All groups share one centre, and each spreads out both ways along 11 directions, with some noise.
In the rows, zero is written as 128.
Some rows, each with its group after it:
[154 203  88 116  78 129  79 163 104 131 122 118 112 142 141 161 117 124
 179 106  59 205]
K647
[134 104 155 115 149 108  96 126 210 179 172 115 152  80 113 162 160 139
 122 129 134 154]
K694
[202 106  99 137 153 175 115 137  75 170  90 131  68 104 143 167  67 157
  92 103  91 117]
K694
[187  86 121 121 128 142  92  85  89 156  65 116 119 101 102 129 173  73
 143  89 111 148]
K922
[ 79 156 179  88 138  44  69 118 129 125 137 133 133  92 138  89 137 127
 123 170  75 127]
K244
[150 155 188 112  99 149 119 173 122 138 124 119  81 170 185 148 143 110
 213 132  34 142]
K234
[148  97  99 120 108 159  80 154  98 142 136 169 132 175 166 192 122 157
 148  95 107 128]
K244
[141  71 159 139 110 150 103  97 135 116 208 143 124 140 188 141 146 126
 161 121 121 159]
K694
[141 183 126 155 137 129 159 121 124 133 104  86 111  71 139 133 108 116
 153 106 123 147]
K234
[124 147 124 188 128 137 172  88  61  94  98 122 102 137  97 113 128  87
  94 125 157 142]
K234
[130 107 158 125 106 123  99 133 152 138 178 148 141  90 195 161 138 129
 183 128  91 197]
K922
[136 144  80 108 106 147 139 167 128 123 158 124 104 178 111 115 103 138
 138 145 127 149]
K451
[131 103 103  91  98 106  77 158 114 153 177 171  90 203 110 180 158 129
 142 132 121 155]
K451
[145 125 197 156 183 128 142 154  95 132 112 102  79 150 176 127 124 109
 117 117 106  73]
K694
[147 108  91 106  72 134 115  84 125 121 139 162 130 123 120 140 101 187
 132 136 123 146]
K694
[145 134  88  99 103 185 136 120 121 111 171 123  94 171 130 170 103 138
 154 107 130 124]
K647
[193  90  97  88 107 134 156 123 120 120 129 125 105 184  98 139 117 142
 155 118 194 142]
K451
[162  91  89 143 140 165 127 159 168 172 174  88 112 108 123 126 134 133
 108 108 129 146]
K647
[120 150 127 129  99 122  78 125 131 171 120 121 100 107 107 142 169 110
 135 126  40 158]
K451
[104 182 102 146 126 156 150 152 124 109 130 121 128 111 147 107  74 137
 126 146  99 138]
K451
[147 112 119  85 119 135 100 126 124 139  85 111 159 133 113 135 184  77
 185  87 124 115]
K244
[126 142 186 160 131 158 121 121 131 134 114 156 131  91 215 177  99 167
 150 116  63 101]
K451
[150  95  80 105 140 207 123 143  95 127 170 146  79 139 157 112  50 125
 120 146  91 140]
K244
[121 180 182 162 126 140 108  88 137  95 147 158 131 152 138 193 101 184
  97 137 103 112]
K234
[165 137  61 112  82 145  98  80  74 107 132 127  94 171  86 147 120 111
 141 106 135 178]
K647
[ 65 166  86 102 128 167 108 134 146 143 122 140 169  79 110 113 113  80
 147 131  78 129]
K922
[145 144 103  76 100 177 117 141 147 145 137  89  94 180 104 139 151 100
 192  98  94 108]
K244
[155 141 144 187 102 160  75 106  86  91 150 107 118 149 154  94 146 100
 128 110  68 182]
K451
[169  77 134 110 125 109  65  74 138 161 154 132 109 142  71 186 187 113
 121 107 143 157]
K451
[144 128 128 132 140 167 137 124 149 137 152 131 119 134 128 177 107 143
 126 119 138 134]
K451
[100  90 129 154  89 106 206 131 151 140 152 128 126 104 164  82 157 144
 160 140 163 131]
K234
[ 74  80  41 118 148 131 115 183 103 147 161 159 140 137 135  92 120 108
  89 123 147 112]
K234
[133 166 121 165 119 153 131 158  94 107 137 116  85 181 143 120 102 154
  96 130  95 110]
K922
[ 58 181  94 117 116 160 135 152 112  81 154 146 144 144 159 111  86 125
 146 137 105 104]
K922
[100 103  94 145 104 165 200 164  85 134 102 199 121 155 144 152 107 105
 156 146 146 144]
K244
[116 206 145 183 146  76 129  97  96  77 106  99 138 106 126 113 109 155
  75 121 139 128]
K922
[ 63 142 128 169 122 132 128 129  90  83 178 135 138 147 168 107 143  74
 146 109 125 142]
K694
[171  98  92  85 111 149 132 155 115 159 112 121  77 165 125 124 112 159
 134 126 109  90]
K694
[121 154 173 139 168 133 115  80  64  75  98  85 109  93 151  60 106  58
 117 128  91 116]
K244
[151  74 106 110  66 175 138 107 179 145 193 126 133 106 138 109 156 101
 195 138 118 213]
K234
[139 110 123  82  97 157 109 166 155 152 170 162  92 138 167 144 101 158
 179 156  65 159]
K694
[ 80 125  88 143 114  89 198 146 127 156 133 125 112 100 112  87 142 109
 128 147 161 137]
K234
[116 106  90 109 127 140  85 198 163 184 152 134 148 135 158 157 160 137
 145  92  92 110]
K694
[114 173  98  59 148 100  19 109 157 149 135 117 160 109  61 161 140 112
 113 112  96 132]
K244
[110 198  96 151 125 143 167 148 129 110 120  96 122 141 134 162 103 156
 128  94 142  86]
K647
[123 188 118 161  99 164 135  73  84  55 124 131 139 121 137 106  86 110
 136 130 108 166]
K922
[161 118 134  97 150 191  84 130  93 138 128 140  79 146 121 149  91  90
 130 135  72 142]
K647
[ 96 102  55 157 124 198 100 172  93 137 186 136 127 138 196 141 128  87
 146  75 100 139]
K694
[134  94 128  74 105 114 121  98 109 133  79 151 130 138  96 100 159 101
 160 135 126 114]
K922
[128 108 100  79 107  81  67 119 113 147 134 151 125 152  85 145 163 120
 126 125 126 148]
K244
[185 137 190 144 116 171 105  95 105 105 103  98  96 170 114 140 170  68
 164 115  80 157]
K234
[144 129  98 182  76 138 138  88  60  80 117 138 138 129 164 121 125 132
 143  95 129 175]
K647
[ 88 189 160 151 170  92  78 138 112 119 130 106 130 122 150 131 124 133
  89 110  86  86]
K244
[150 158 107 148  99 176 147 123 129 103 151 101 124 124 133 113 106 107
 161 128 114 197]
K451
[ 91 124 123 131 118 134 144 134 105 126 181 142  86 109 167  97 103 103
 147 158 105 160]
K694
[171 157 147 166 160 207 106 124  88  94 104  96 105 168 158 163 101 119
 115  77  91  81]
K234
[152 109 109 168 118 121 107 107 106 125 148  99 138 115 139 130 154 117
 117  87 143 177]
K647
[180 165 160 144 116 157 157 118  93 110  73 112  88 133 160 142  97 151
 155 116  88 118]
K234
[148  84  87 157 122 139 108  88 100 145 144 118 122  76 141 136 133 113
 113  94 132 173]
K694
[ 69 141 114 136 139 107 142 199 144 167 166 115 118 121 162 118 162  83
 158 119 120 133]
K234
[134  70  90 140 119 118  85 165  96 160 134 168 117 128 139  95 131 143
  78 151  97 155]
K647
[ 86 196 112 161 137 132 128 121 140 124 133 128 159  93 105 182 130  83
 129 105 133 174]
K244
[ 87 139 105  90 161 144 117 160 153 179 138 177 130  94 124 193  88 126
 129 144 117 125]
K922
[109 123 138  82 103 108 150 155 117 141  95 153 114 168 137 113 151 131
 181 143 107  85]
K244
[188  63 168 108 135 148 112 135 105 168  94 168 115 109 211 192 116 152
 178  98 101 114]
K922
[159 123  71 149 104 102  91 215 146 195 126 105 126 112 139 103 159 153
 109 119  77 186]
K647
[ 97 140 103 126 150 184  98  97  93 108 161 145 105 134  95 143 113  25
 128 124 119 171]
K647
[106  72 162 124 131  82  60 174 102 166 171 174  95 179 157 157 196  86
 136 133 103 160]
K922
[175 178  69 132  50 140 144 161 126 134  96  80 132 130 140 109 160 116
 212  84  91 208]
K647
[196  43 141 122 115 192 104 106  89 111 145 125 107 167 194 119 127 144
 150  94 113 100]
K451
[143 109 116  90 112 106 142 129 118 137 111 137 132 119 155 113 126 147
 166 122 133 124]
K451
[170  78 135  91 129  93  86 145 116 187 105 151  99 125 138 170 139 169
 126 123 113 113]
K922
[185 167 155 137 113 139  78  82 157 116 135  81 142  93 158 160 124 171
 147  94  76 152]
K244
[ 90  87 106 118 158 184 116 224 116 169 158 147 101 172 169 112 135  89
 135 134  85  80]
K647
[168 181 119 119 138  92  72 107  69 119 101 105 107 106 141 186 100 141
 129  76 100 141]
K234
[179 123 118 115 133 133 117 167 104 162  63  95 111 125 144 115 136 122
 149 102  88 111]
K694
[127 110 116 116  95  68  80 121  59 118 113 127 124 145 136  91 182  73
 157 102 114 165]
K451
[157  90 116 121 152  72  52  92  49 137 107 123 123 128 122 162 174  89
 102  65 152 124]
K922

New rows, each followed by its group:
[133 126 151 129 148  93  78 118 100 161 103 171 115 104 128 191 120 137
  99 134 102 151]
K922
[107  88 113 148 141 103 131 157  91 148 124 120 126 154 127 115 187  70
 127 102 158 119]
K244
[ 92 117 126 111 162 128  60 138 118 131 110 171 206  85 158 153 128  97
 125 108 110 133]
K244
[ 76  97  69 120  85 129 104  84 112 100 212 151 129 159 114 112 154 106
 134 115 162 157]
K694
[151 105 127 174 129  69  69 152 102 153 125 131 137 102 153 118 151 164
  68 120 107 177]
K647
[123 109 101 162 178 151 147 156 112 170 138 121  89  88 157 140  95 145
  77 108 127  89]
K694
[124 138 122 151 118 116  76 176 137 147 161 125 140 104 171 137 156 108
 145 113  74 204]
K647
[126 116 177 144 107 101 106  95 161 126 144 124 149 115 117 122 180 108
 140 140 122 166]
K234
[105 134 104 125 146 145 106 166 110 135 162  95  88 172 129 120 150  76
 130 108 112 100]
K244
[140  95 114 155 125  99  68 132  79 137 140 152 118 138 143 132 137 139
  79 120 113 160]
K647
[120 193 126 186 124  93 127 156 109 103 137  99 139 143 184 177 122 185
 121  74 131 106]
K647
[100  98 154  92 138 117 152 118 136 138 110 159 157 102 134 146 145  72
 182 135 161 139]
K922
[ 82 152 115 140 119 156 122 151  88  86 153 145 126 175 163 117 113 102
 141 123 102 113]
K922
[111 153 109 123 153 114 109 153  65 125 121 115  74 159 102 111 135  57
 112 133 111 145]
K694
[130 119 127 155 145 137 100 134  67 127 118 110 103 156 150 146 159  78
 127  75 117 107]
K451
[ 80 153  60 131 117 174 135 160  80 127 120 161 114 147 115 110 101  80
 125 140  97 144]
K647
[ 81 132 119 102 116  90 101 189 125 154 166 150 113 134 175 130 145 104
 168 133  84 153]
K234
[ 97 127 116 109 132 116  98 112 113 126 115 125 154 111 114 116 164  66
 143 106 121 136]
K922
[ 84 120 109 156 115  99 134 106 139 124 169 144 154 103 129 126 139 142
 101 132 156 140]
K234
[137 127 133 171 140  72  51 151 106 143 159 104 139 118 161 143 183 115
 104  88 106 184]
K647
[122 172 125 121  98  90 155 161  79 106  96 149 114 158 162 129 104 136
 165 133 131 138]
K451
[ 95 132  82 144 108 171 143 171 154 152 210 174 110 124 158 166  83 136
 139 153 109 204]
K244
[155 125  90  72  98 126  93 134 150 157 142 134  96 154  88 147 120 167
 131 136 109 120]
K244
[141 138 141 126  68 101 125 132 108 125 122 134 101 183 135 155 172 149
 175 108 112 133]
K244
[104 164 137 137 102 110  89 108 111 136 145 158 126  97 139 175 146  96
 169 121  81 206]
K451
[120 155  87 101  93 172 128 138 119 107 169 171 123 128 160 147  54 144
 159 156 103 183]
K451
[120 100 104 109 127 186 102 109  70 106 164 156  94 183 139 137 120  68
 150 112 115 123]
K647
[121 135  74  83  92 114  96 152 170 176 133 137 145  81 105 122 135 121
 159 136  89 195]
K694
[ 75 151  79 110 124 127 127 174 121 155 163 149 107 129 115 134 115  90
 134 147 109 162]
K234
[ 73 141 135 156 126 143 175 168 162 144 181 122 102 165 122 135 154 110
 138 143 131 111]
K234
[148 130  98 119 128 147 125 100  82 121  88 114 119  90 139 103 102 115
 135 105 107 116]
K451
[137 154 116 135 134 124 141 123 142  93 191 121 135 107 182 175  72 163
 145 103 167 164]
K922
[101 119 125  97  74 153 154 137 140 103 144 137 139 160 155  72 139 119
 198 153 107 126]
K922
[159  93 153  91 120 132 133 169 157 164 104  99 126 145 153  99 169 137
 166 121  93  84]
K234
[147 170 138 154 159 141  85 112  83 106 133 104 102 136 131 179 111 103
 112  96 109 150]
K647
[110 111  79 140 158 110  92 135 130 147 173  89 129 155 102 151 168 111
  89  70 180  99]
K234
[ 80 118 135 140 103 109  84 145 117 127 172 165 152 106 205 134 147 118
 158 119  79 173]
K694
[113 104  75 134  92 131 128 147  84 129 123 159 119 159 144 107 124 149
 119 126 122 127]
K647
[ 76 131  95  92 155 118 105 170 122 149 168 161 124 150 132 173 115 111
 132 124 135 109]
K922
[177 104  78  70  93 192 116 134 146 153 184  89  61 179 109 112 135 114
 168 122  97 136]
K244
[183  42  97  78 119 200 120 124 164 155 196 147 105 158 136 166 109 164
 154 123 151 118]
K451
[164 140 127 124  99 132 160 114 151 115 120 106 141 100 142  95 116 135
 165 136 133 170]
K451
[ 97 176 188 106 142  84  99 139 103 108 132 162  90 161 126 135 103 121
 119 188  89 137]
K694
[140 106 132 160 145 171 129 154 149 113 199 109 120 194 135 152 142 112
 114 106 162 143]
K451
[179  89 126  81 158 175 108 142 135 166 135 117  83 151 112 135 120 123
 124 130 107  98]
K647
[122  66 115 153 141 141  96 121 108 116 152 133 148 167 142 120 160 124
  94 101 148  97]
K234
[121 158 139  82 141  87  79 150 146 157 100 138 124 127  81 134 133 138
 114 157  84 114]
K234
[124 162 129  99 106 114 127 147 120 147 119 156 101  94 144 120  87 140
 154 175  74 176]
K694
[184 123 132 129 105  85  88  72  76 120  81 123 108 135  94 116 140 147
 102 120 114 144]
K922
[121 174 147 172 108 145  89 121 106 120 130 129 108 130 141 136 128 116
 119 132  53 168]
K451
[131 119 149 143 131 128 101 107 118 157 137 137 117 123 132 204 177  72
 164  81 125 168]
K451
[129 142 117 116 113 123 123 179  78 149  97 138  78 192 150 155 132 137
 147 112  94  85]
K451
[175  83  73  97 108 140  82 116 112 135 157 129 115 148 155 155 118 168
 137  84 129 121]
K234
[106  80 106  42  64 151 100 136 136 138 137 176 141 155 160  95 150 118
 214 148  75 119]
K922
[145 132 103  96 123 113  37 116 129 135 161 131 127 134 114 165 128 146
 110 110  91 150]
K244
[142  92 120 166 115 130 165 152 142 151 100  90 150  91 158  70 169 115
 135 109 133 133]
K647
[104 164 104 115 135  94 118 108  90 107 116 159 133 100 110 145  86 119
 113 139 142 152]
K451
[114 150 178 132 134 133 101 144 137 111 116 167 140 146 177 154  91 200
 110 149  76  73]
K234
[142 115  83  96 121 173 137 146 136 147 173 118  75 136 106 107  90 126
 124 149 112 142]
K244
[151  83 157 117 130  85  57 115  81 159  97 170 122 116 158 177 156 128
 129 108  88 142]
K922
[106 177 113 141 136 114 138 133 140 115 133 121 137 114 103 131  99 125
 108 141 138 156]
K451
[ 83 151 195 107 168 162 122 148 137 124 149 143 119 127 192 159 104  99
 172 137  73  81]
K647
[115 178 117 146 114 129 127 117  59  88  90 145 119 130 146 121  90 118
 124 130  93 145]
K694
[116 172 106 160 133  77  99 134 113  90 209  99 121 145 148 149 110 147
  99 100 169 169]
K922
[133 129 125  88 137 125 125 104 137 130 120 105 119  91  92  82 147  72
 145 144 120 146]
K244
[117 123 150 165 160 121  65 127 109 110 159 107 144 170 131 168 189  73
 109  74 140 125]
K694
[146 172 190 167  97  75 111 105 132 124 112 130 121 134 120 155 171 144
 132 137  97 187]
K451
[128 135 138 137 105  73 120 111 132 122  80 122 179  97 139 107 163 162
 132 105 127 107]
K694
[130 119 166 127  97 139 152 159  83 123  92 160  88 179 174 113 125 141
 161 161  74 105]
K234
[117 113 136 105 132  74  55 106 102 135 147 160 121 137 120 143 146 117
 104 136 117 153]
K647
[144  97 145  95  98 132 131 174 140 135 128 160 118 174 185 117 107 217
 152 154 101  77]
K451
[ 89 168 102 199 175 144 119 166  93 125 146 113 121 142 125 172 123 100
  74  82 144 117]
K244
[149 104  99 123 131 102 100 146 126 160 112 134 116 116  91 109 129 145
  81 140 116 137]
K647
[ 80 128  58  82 140 131  99 139 128 149 131 124 145  64 128  63 106 102
 119 133  95 118]
K451
[141 112 126 157 140 152 139 153 143 150 110 114 146 109 185 147 122 174
 124  87 118  62]
K694
[122 134 173  90 120 107 129 182 145 151  74 153 133 126 164  98 114 168
 155 173  54  84]
K234
[111 179 119 151  84 126 103 115  79 123  88 121 117  78 168 105 139  79
 180 110  27 191]
K451
[ 95 115 136 145  96 117  93 138 117 128 213 160 110 131 179 138 141 110
 157 141  93 207]
K244
[ 96 152 158 178 139 116 126 121  74  98 108 140 150 115 162 136 135  86
 126 108 119 141]
K244
[ 71 161  73 130 137 156 124 171  80 130 110 133 114 164 102 111 132  48
 127 119 106 125]
K647
[105 151  98 119 127 104 128 158 119 168  97 131 123  57 134 104 108 121
 126 141  86 158]
K694
[121 151  94 147  76 123 152 128 169 127 151 116 160  96 144 127 138 159
 160 116 139 171]
K647
[137  80 154 113 134 112 145 123 121 163 161 133  68  83 160  97 111 123
 139 168 108 157]
K694
[ 95 100  71  74 141 152 123 180 109 154 140 151 111 136 168 132 105 115
 162 112 112  86]
K451
[ 89 185  99 114 101 118 124 194 111 137  88 134 145 107 172  89 126 102
 185 137  48 157]
K694
[152  80 175 116 128  70 109 113  70 130 114 136  74 159 142 106 154 125
 121 140 122 106]
K694
[137 175 198 191 157 111 127 149 117 113 100  67 151  96 209 146 154 125
 150  67  97 112]
K647
[ 86 175 118 155 129 148 146 143 150 137 146 126 145 100 120 159 136  84
 151 118 132 172]
K244
[161  52 159 118 118  99  57 109 133 147 166 129 118 170 127 137 200 137
 120 112 124 122]
K451
[141  77 129 129 136 157  55 105 133 164 144 105 119 100 146 102 175 107
 121  99  56 105]
K451
